All rows are made from the same 4 directions, up to rounding. Whole rows:
5 15 -23 1 24 20 -21 16 -12 4 -16 8 5 9 -20
-10 -28 11 10 -12 -27 4 -31 20 -15 19 16 -24 10 4
-11 -1 -27 15 40 -30 -17 -9 -14 -14 -9 26 -19 22 -55
-4 -8 1 4 2 -12 -2 -10 2 -5 4 5 -9 5 -5
6 22 9 -14 -6 11 18 24 -17 14 -9 -30 28 -24 11
17 -5 -3 -5 -16 67 -35 10 22 11 1 5 1 12 42
-2 7 11 -10 8 -6 1 12 -21 7 -3 -29 11 -12 0

The start of a row, then its end:
-4 -9 2 -1 16 -2 -23 -2 -9 -1 2 -8 -> -9 9 -6
16 -18 8 -7 -23 69 -43 3 28 10 10 -2 -> -6 14 56
3 10 3 -6 -5 5 10 10 -5 6 -4 -11 -> 12 -11 6
-6 -19 -2 11 -5 -14 -3 -23 19 -12 11 24 -> -21 14 -3
6 10 10 -12 -6 17 2 17 -10 12 -3 -25 -> 17 -14 17
-14 -26 8 11 2 -38 0 -30 9 -16 16 12 -> -26 13 -11
-11 -18 17 2 1 -32 3 -18 -2 -8 13 -9 -> -14 1 -2
-1 1 13 -6 -7 -5 10 3 -5 4 3 -17 -> 7 -11 10
3 -6 -2 0 3 19 -21 1 4 2 1 2 -> -5 10 8
11 20 -25 2 2 30 -2 16 5 5 -16 21 -> 12 3 -6
6 -1 -14 2 8 30 -28 5 6 2 -5 12 -> -5 15 2
14 -4 -1 -5 -17 56 -26 9 19 10 1 2 -> 3 7 38
-5 -35 15 -3 21 14 -64 -11 -6 -2 14 -21 -> -28 27 14
-23 -34 37 5 -11 -74 28 -39 1 -18 28 -14 -> -24 -6 -2
-11 2 -3 12 -11 -53 49 -20 9 -15 4 25 -> -4 -9 -25
-8 -12 3 0 27 -14 -27 -4 -18 -4 2 -12 -> -14 12 -16
8 22 12 -15 -13 15 21 24 -12 16 -7 -31 -> 29 -26 19
0 -4 15 -15 27 17 -43 18 -32 12 -2 -46 -> 2 3 7
6 -14 14 -9 -4 36 -36 5 3 9 7 -21 -> -4 8 33
-8 1 7 0 5 -30 16 -5 -11 -4 2 -8 -> 0 -8 -13
-3 -23 -23 22 0 0 -19 -29 33 -18 7 55 -> -33 33 -12
0 4 -5 0 8 1 -4 4 -5 1 -4 1 -> 1 2 -8
0 2 -12 16 -34 -20 50 -22 37 -13 5 49 -> -3 -4 -3
7 44 -18 -10 21 8 16 39 -34 15 -28 -17 -> 35 -21 -26
10 13 -32 7 5 34 -14 9 12 1 -14 34 -> 1 14 -9
-3 12 5 -7 12 -16 9 11 -23 5 -6 -23 -> 12 -13 -13
1 17 -64 30 19 -7 8 -10 21 -19 -21 87 -> -13 27 -61
4 10 -8 -1 3 11 -1 10 -3 4 -7 2 -> 7 -1 -3
2 -9 14 -3 -19 5 5 -6 11 1 9 -6 -> -1 -4 23
5 4 2 -3 -13 13 7 4 7 4 0 -1 -> 7 -6 14
-8 5 -29 14 33 -25 -8 -6 -10 -12 -11 30 -> -13 17 -51
-15 13 33 -17 17 -58 33 13 -51 7 0 -64 -> 20 -35 -18
8 4 -5 -2 -8 28 -8 8 8 6 -3 4 -> 5 2 15
2 1 -15 15 -28 -8 35 -18 35 -11 3 46 -> -4 1 -1
-3 7 22 -12 -3 -18 20 9 -20 7 2 -37 -> 15 -22 6
